The rows are grouped in 4 ways, from coarse to fine. Each group lies inside one group of the grouping before and may be the whole of it. The rows also spread widely along 11 directions, which tell nothing about the answers.
In the rows, zero is written as 128.
Known rows, each followed by its group in each grouping:
108,112,146,154,144,134,96,110,118,125,136,119,118,91,119,134,125,150,120,132,159,113,133,112,131,140,127,127,130,122
j_603 j_333 j_518 j_339
116,123,140,131,155,130,147,87,104,136,124,111,105,138,165,108,131,150,87,117,158,126,124,94,106,119,100,123,164,137
j_483 j_363 j_846 j_636
106,132,149,142,141,154,98,109,142,116,144,114,136,83,103,131,125,135,121,109,152,159,128,95,135,132,153,133,134,154
j_557 j_75 j_858 j_706
107,113,124,145,133,128,113,81,156,90,130,120,151,89,123,119,97,135,160,97,125,173,100,138,129,124,152,134,165,116
j_557 j_34 j_319 j_968
120,161,135,134,131,137,124,98,137,124,110,140,126,99,124,147,136,121,136,138,141,123,148,111,138,130,142,115,124,129
j_603 j_493 j_848 j_451
117,152,148,110,141,149,121,113,134,112,144,102,127,111,98,131,128,124,117,112,142,165,128,100,104,127,168,121,118,135
j_557 j_684 j_962 j_192
99,139,167,138,138,143,100,124,146,144,139,105,113,82,105,133,110,109,122,119,120,150,133,125,150,133,167,157,111,140
j_483 j_363 j_484 j_878
106,137,142,120,142,135,87,110,122,114,121,110,136,94,88,143,136,134,111,126,136,119,135,144,100,157,142,94,109,90
j_483 j_536 j_383 j_807
113,150,123,127,112,150,168,109,141,146,113,116,120,114,110,121,137,143,100,117,144,187,126,97,117,118,119,126,136,140
j_603 j_432 j_67 j_252
110,153,136,154,148,80,140,126,119,124,129,105,135,109,135,112,114,130,129,85,128,153,105,122,94,127,141,152,171,110
j_557 j_684 j_691 j_310
112,115,157,154,140,105,131,111,115,158,124,106,94,113,168,114,110,126,112,118,136,89,130,116,149,123,104,167,134,129
j_483 j_738 j_153 j_935
116,141,142,130,96,144,127,126,141,153,110,106,131,92,109,136,146,117,104,105,153,148,145,110,128,141,111,126,94,140
j_483 j_536 j_452 j_282
126,117,145,133,133,106,127,130,99,143,126,94,115,124,122,139,143,144,88,116,164,97,143,103,95,132,104,123,117,109
j_483 j_363 j_484 j_46
99,135,134,132,162,151,112,94,114,128,125,135,117,79,143,104,132,169,105,128,169,109,114,126,124,173,99,107,140,128
j_557 j_75 j_507 j_989
147,132,121,137,120,119,135,112,127,123,131,130,135,97,126,164,144,133,146,128,157,114,133,107,120,123,123,119,112,125
j_483 j_738 j_153 j_366
116,121,130,155,126,126,102,79,144,117,95,126,145,84,154,128,123,118,142,103,143,128,128,131,138,134,116,129,151,125
j_483 j_738 j_135 j_505
130,144,116,129,115,126,135,102,133,115,105,131,146,109,105,152,142,131,135,122,147,141,145,113,105,126,131,98,124,111
j_603 j_493 j_927 j_85
100,130,153,109,128,119,132,106,144,128,126,85,115,117,133,91,87,108,126,90,105,159,111,151,107,142,143,146,112,92
j_557 j_684 j_962 j_506
123,130,149,138,115,111,120,134,136,117,138,90,136,116,84,153,123,120,120,102,131,149,144,99,125,95,166,147,126,120
j_557 j_34 j_877 j_260
102,169,140,123,165,146,141,104,125,136,141,127,107,112,128,122,129,138,114,135,123,155,112,118,120,133,148,123,148,138
j_483 j_536 j_383 j_279
131,158,102,103,105,125,189,99,140,152,101,137,111,116,138,140,131,145,132,143,117,132,122,154,125,131,96,108,107,94
j_483 j_363 j_859 j_649
109,130,165,129,152,133,107,110,139,129,163,108,109,89,157,104,94,96,155,91,136,133,105,123,131,160,158,160,105,132
j_557 j_34 j_877 j_161
101,143,134,125,132,154,121,128,147,132,135,111,134,71,96,113,117,147,123,109,140,176,109,134,119,166,136,123,119,125
j_557 j_731 j_985 j_306
105,130,154,101,158,151,134,89,129,136,147,120,84,124,137,112,96,126,132,145,117,120,122,137,132,143,145,126,103,107
j_603 j_493 j_927 j_437
118,112,125,153,123,118,127,131,126,142,136,119,124,82,99,155,131,171,126,134,146,116,125,122,140,128,111,138,132,119
j_483 j_738 j_637 j_537
112,144,135,157,138,95,150,137,128,138,148,122,117,103,113,139,110,145,151,123,118,139,113,120,124,121,149,155,142,112
j_603 j_493 j_848 j_62
125,163,132,140,137,114,121,132,111,128,129,132,118,103,94,167,148,143,121,153,140,104,147,115,117,128,145,113,116,104
j_603 j_333 j_518 j_339
109,175,149,128,145,107,137,110,135,136,124,126,103,109,134,131,108,112,135,138,99,117,129,141,151,116,160,151,132,108
j_557 j_684 j_691 j_310
114,138,141,167,142,94,104,99,122,118,111,133,132,92,150,135,122,132,135,120,139,81,139,124,149,126,123,139,152,114
j_557 j_75 j_858 j_706
121,144,128,109,131,118,142,91,123,111,107,114,124,134,124,131,126,141,111,132,131,122,136,128,107,112,129,106,138,95
j_557 j_684 j_962 j_506
100,144,138,174,134,102,109,145,114,145,113,125,138,69,104,132,139,153,116,110,156,116,134,120,117,161,110,135,143,117
j_603 j_493 j_927 j_85
125,114,141,143,113,125,132,97,139,128,114,106,127,122,125,145,126,125,114,118,138,142,146,98,142,87,129,140,141,138
j_483 j_363 j_846 j_636
114,91,157,150,131,114,88,126,112,121,141,87,129,115,92,151,131,147,102,119,153,104,146,104,117,116,134,131,127,111
j_483 j_536 j_452 j_282
102,122,153,112,146,135,140,102,129,148,137,93,100,118,154,89,98,119,111,96,125,156,104,138,103,153,125,142,119,114
j_483 j_363 j_484 j_878
104,117,135,145,136,110,126,125,128,113,142,103,129,109,77,142,110,168,116,130,116,145,125,124,130,99,154,138,153,101
j_557 j_75 j_507 j_989
133,122,121,111,138,132,128,87,135,104,136,112,136,112,135,134,121,120,152,103,138,153,107,130,85,140,140,107,120,102
j_483 j_738 j_135 j_505
126,145,112,116,134,126,113,88,133,101,119,138,144,96,114,157,135,132,156,135,130,118,124,154,102,151,139,83,114,83
j_483 j_536 j_452 j_282
78,159,150,150,152,116,97,127,119,129,102,104,127,92,101,109,121,146,78,107,121,135,133,136,125,137,143,136,171,108
j_557 j_34 j_877 j_161
108,135,133,122,158,118,153,109,129,121,166,120,105,110,127,120,94,159,154,137,112,141,90,141,121,128,152,144,142,104
j_557 j_684 j_962 j_506
102,113,154,118,164,159,107,104,125,132,160,108,104,96,124,116,110,144,118,126,145,139,110,125,119,157,141,128,117,129
j_483 j_363 j_484 j_878
120,137,118,136,124,137,139,94,142,118,109,122,148,91,145,108,126,138,132,94,159,164,113,116,113,147,108,113,148,133
j_557 j_731 j_985 j_306

New rows. What belongs after each?
124,99,131,122,150,136,134,65,127,96,141,111,127,128,160,106,110,142,133,103,156,143,109,105,104,123,124,114,153,124
j_557 j_75 j_507 j_989
109,139,144,139,109,117,126,138,125,153,104,109,123,96,98,135,135,131,103,116,142,119,153,123,123,144,112,129,100,107
j_603 j_493 j_927 j_85
98,144,168,127,136,139,108,136,112,148,116,93,105,108,93,125,140,141,53,127,151,109,161,100,134,131,127,130,109,130
j_557 j_75 j_507 j_989
113,151,141,118,147,138,121,147,122,137,159,121,110,82,84,148,126,161,127,155,139,109,124,134,131,158,146,121,92,106
j_557 j_731 j_985 j_306
125,154,117,113,124,116,179,122,133,143,137,113,118,117,127,127,122,133,133,109,118,171,104,132,91,133,126,129,118,106
j_483 j_363 j_846 j_636
112,99,147,119,134,157,125,106,149,131,160,89,121,100,124,110,101,121,138,87,138,189,98,115,110,143,143,147,112,137
j_483 j_738 j_135 j_505
121,111,128,112,133,142,130,106,136,117,161,117,121,100,107,137,114,156,144,129,143,132,112,128,119,142,132,115,97,105
j_557 j_75 j_858 j_706
141,115,150,132,103,113,120,128,131,132,141,96,136,107,117,153,135,99,141,96,156,119,140,104,109,133,130,133,75,118
j_483 j_536 j_383 j_807
120,184,131,99,135,145,150,117,121,141,107,117,117,113,126,117,145,131,89,122,147,140,135,118,102,153,120,98,111,120
j_557 j_731 j_985 j_306
116,137,152,110,142,130,131,92,131,120,130,90,120,143,136,113,117,97,114,95,119,163,125,114,92,119,154,122,127,115
j_483 j_536 j_383 j_279
118,187,141,107,128,129,142,131,133,154,113,113,111,97,124,128,133,95,114,113,116,143,129,139,107,157,140,126,85,111
j_483 j_738 j_153 j_366
124,130,159,115,148,134,103,93,134,107,151,114,117,106,138,134,108,105,154,125,139,109,127,120,129,137,164,133,99,119
j_557 j_684 j_962 j_506
133,116,111,108,86,163,142,123,171,131,146,115,142,76,66,169,128,138,161,123,134,188,117,132,130,131,141,121,72,121
j_483 j_738 j_135 j_505
112,172,140,147,149,120,113,100,126,128,109,135,132,91,148,130,138,108,131,114,135,123,128,125,123,146,136,122,142,130
j_483 j_536 j_383 j_279
110,151,130,163,128,87,117,135,113,137,96,115,141,92,108,146,141,144,101,114,136,115,141,132,113,130,118,129,153,100
j_483 j_363 j_484 j_878
103,138,140,151,137,133,120,125,131,118,128,98,137,109,72,136,132,148,96,110,139,189,131,87,104,108,163,133,165,132
j_603 j_432 j_67 j_252
105,141,150,120,143,115,118,154,118,133,158,95,116,98,64,142,119,153,111,129,126,134,122,133,106,138,160,137,104,91
j_557 j_684 j_691 j_310
97,109,166,109,115,152,107,103,136,143,108,76,111,126,107,114,120,114,73,109,129,140,152,124,126,126,125,124,101,115
j_483 j_536 j_452 j_282
96,103,144,113,140,165,101,93,128,107,123,91,127,121,89,117,123,161,74,118,153,154,138,107,117,117,138,106,148,122
j_557 j_34 j_877 j_161
129,136,143,138,121,114,116,123,134,110,121,91,146,122,75,168,136,120,112,110,126,161,151,98,106,88,171,126,138,119
j_483 j_363 j_859 j_649
112,186,144,156,136,114,141,145,135,150,140,129,124,67,134,122,128,114,140,97,139,151,112,110,131,157,141,161,122,152
j_557 j_75 j_507 j_989
124,165,137,144,117,111,137,129,134,146,120,129,129,79,138,132,136,116,137,107,153,125,128,115,133,146,118,145,111,135
j_557 j_684 j_691 j_310
116,114,143,109,123,139,157,118,122,149,136,94,93,147,90,146,124,160,76,153,125,136,147,105,137,81,132,132,123,120
j_483 j_363 j_484 j_878
114,120,123,126,116,135,145,103,129,132,114,111,129,122,103,138,136,158,100,130,139,145,134,118,121,109,110,110,137,115
j_483 j_536 j_383 j_279
147,144,122,105,109,131,136,94,137,108,112,117,139,129,102,173,145,112,126,131,135,140,154,110,106,99,148,95,104,110
j_483 j_363 j_846 j_636
110,94,155,141,155,148,88,92,118,110,143,114,122,104,120,128,120,143,123,125,168,113,137,97,123,139,134,118,132,130
j_603 j_493 j_927 j_437
119,100,142,166,139,80,104,116,123,107,136,98,137,115,104,155,108,140,139,116,119,120,131,125,120,94,157,149,163,96
j_483 j_363 j_484 j_46
111,161,159,138,123,134,126,136,131,150,125,101,120,110,97,143,145,112,93,115,134,151,151,91,133,113,149,142,117,151
j_483 j_536 j_383 j_279
116,111,142,145,123,136,96,124,135,121,145,113,139,72,108,138,127,140,137,104,170,126,126,109,133,149,130,136,112,133
j_557 j_34 j_877 j_161
114,137,152,126,128,142,115,96,130,123,111,115,109,128,106,152,131,134,90,152,134,104,170,97,171,79,150,130,138,134
j_557 j_34 j_877 j_161
135,142,140,125,138,144,123,70,132,111,117,135,125,121,158,135,132,96,144,121,157,123,147,89,123,124,140,109,124,143
j_603 j_493 j_927 j_437
132,168,130,108,149,133,125,111,96,126,105,116,121,124,119,145,167,134,77,130,163,107,149,100,78,143,119,82,119,114
j_483 j_738 j_153 j_935
124,113,120,147,107,134,156,118,140,133,145,110,138,110,104,146,135,159,129,111,153,180,117,88,122,100,122,135,150,153
j_483 j_536 j_452 j_282
100,124,137,148,125,125,105,86,136,123,89,111,146,88,155,92,120,124,108,76,154,138,127,128,119,157,96,122,147,120
j_557 j_75 j_858 j_706
113,99,156,160,142,124,93,127,115,121,155,102,126,107,87,163,134,161,110,137,154,110,143,89,137,102,147,139,144,136
j_483 j_536 j_452 j_282
123,125,151,125,140,124,93,108,133,85,142,89,149,115,89,143,120,109,127,94,135,159,137,102,93,116,183,118,124,112
j_557 j_75 j_507 j_989
141,152,137,103,126,138,163,145,107,150,149,103,111,121,120,132,153,142,95,116,181,126,132,80,90,149,109,112,84,136
j_557 j_731 j_985 j_306
130,129,139,120,128,110,140,120,108,141,119,102,110,134,119,146,139,140,93,132,144,99,147,114,106,118,115,117,113,101
j_483 j_363 j_484 j_46
126,110,145,102,131,160,117,83,135,111,129,94,126,132,117,135,127,116,104,113,152,158,141,98,103,113,146,105,115,132
j_483 j_363 j_484 j_878
110,69,144,128,147,162,98,92,128,111,152,86,129,105,113,113,113,154,111,99,167,165,110,101,100,138,126,122,137,135
j_483 j_738 j_153 j_935
98,164,130,172,156,132,121,114,132,131,129,151,132,68,123,129,128,149,144,126,144,153,115,109,141,143,139,138,176,156
j_603 j_493 j_927 j_437
116,175,153,134,115,137,134,137,133,161,119,111,117,98,118,139,150,103,101,112,143,142,147,96,133,134,133,139,103,155
j_483 j_536 j_452 j_282
128,106,151,126,108,128,113,122,137,135,145,106,119,93,128,138,118,116,141,108,160,99,136,116,142,144,124,144,73,119
j_557 j_34 j_877 j_161
100,161,158,135,146,129,106,108,136,132,120,106,128,95,132,110,119,95,122,94,120,156,121,131,112,151,153,134,130,126
j_483 j_536 j_383 j_807
110,165,145,157,156,110,97,100,130,105,120,129,141,84,137,129,123,117,145,110,137,127,124,120,126,136,159,135,160,129
j_557 j_684 j_962 j_192
102,89,141,142,139,145,73,104,134,92,144,111,141,84,69,149,116,172,123,138,150,123,131,126,142,124,151,119,137,109
j_557 j_34 j_319 j_968
116,133,147,129,136,151,78,121,133,114,131,115,137,79,65,175,142,139,117,143,147,124,150,119,128,139,159,107,101,119
j_483 j_363 j_859 j_649
113,163,119,129,117,148,129,110,140,125,98,141,134,94,78,161,149,154,113,155,139,138,156,117,138,121,137,97,128,119
j_603 j_493 j_848 j_451
97,101,157,163,143,116,118,154,106,145,154,91,116,105,80,129,124,174,92,116,156,133,133,90,115,125,127,153,145,129
j_603 j_493 j_927 j_85
110,121,157,155,134,135,104,122,108,139,117,104,116,108,104,138,148,149,74,129,176,108,159,75,131,121,119,132,135,140
j_603 j_432 j_67 j_252
129,167,149,138,130,124,133,132,119,141,125,107,125,113,117,148,154,111,97,107,154,146,148,77,107,116,141,133,125,153
j_483 j_363 j_846 j_636
129,139,122,149,118,137,126,115,141,105,136,121,162,86,94,151,145,147,137,105,171,178,125,78,115,113,145,123,151,160
j_557 j_684 j_962 j_192
94,126,152,111,160,162,102,114,134,129,153,102,113,90,97,118,111,142,112,121,131,163,109,137,106,163,154,121,116,119
j_483 j_363 j_484 j_46
84,146,149,154,146,117,93,104,145,118,105,122,130,84,106,124,99,124,136,123,99,137,130,155,142,137,163,137,150,96
j_603 j_493 j_848 j_62
122,85,145,137,107,125,100,109,129,123,126,96,133,112,96,157,131,142,115,127,151,105,152,116,132,115,120,119,107,107
j_483 j_536 j_452 j_282
129,145,139,104,133,156,140,109,127,138,148,131,110,91,143,127,136,136,134,131,175,114,119,108,121,165,113,117,80,139
j_557 j_684 j_962 j_506
109,148,154,104,152,140,134,115,127,135,155,104,99,117,122,117,112,127,113,120,125,136,119,119,115,142,150,131,101,116
j_557 j_75 j_858 j_706
86,152,151,148,162,94,105,109,106,120,98,103,124,112,124,103,116,148,86,113,118,109,130,142,110,134,133,131,176,88
j_557 j_684 j_962 j_192
101,152,152,136,154,121,121,102,132,127,128,121,112,109,134,115,103,110,138,118,111,138,125,131,125,136,158,139,139,114
j_603 j_493 j_927 j_437
105,147,119,124,135,141,147,115,146,129,142,126,123,87,94,127,113,150,146,127,119,182,97,142,109,151,148,125,124,104
j_603 j_432 j_67 j_252
128,177,133,116,117,130,142,102,134,133,98,126,122,127,112,160,151,109,108,142,120,129,160,113,134,100,144,108,117,122
j_483 j_536 j_383 j_279
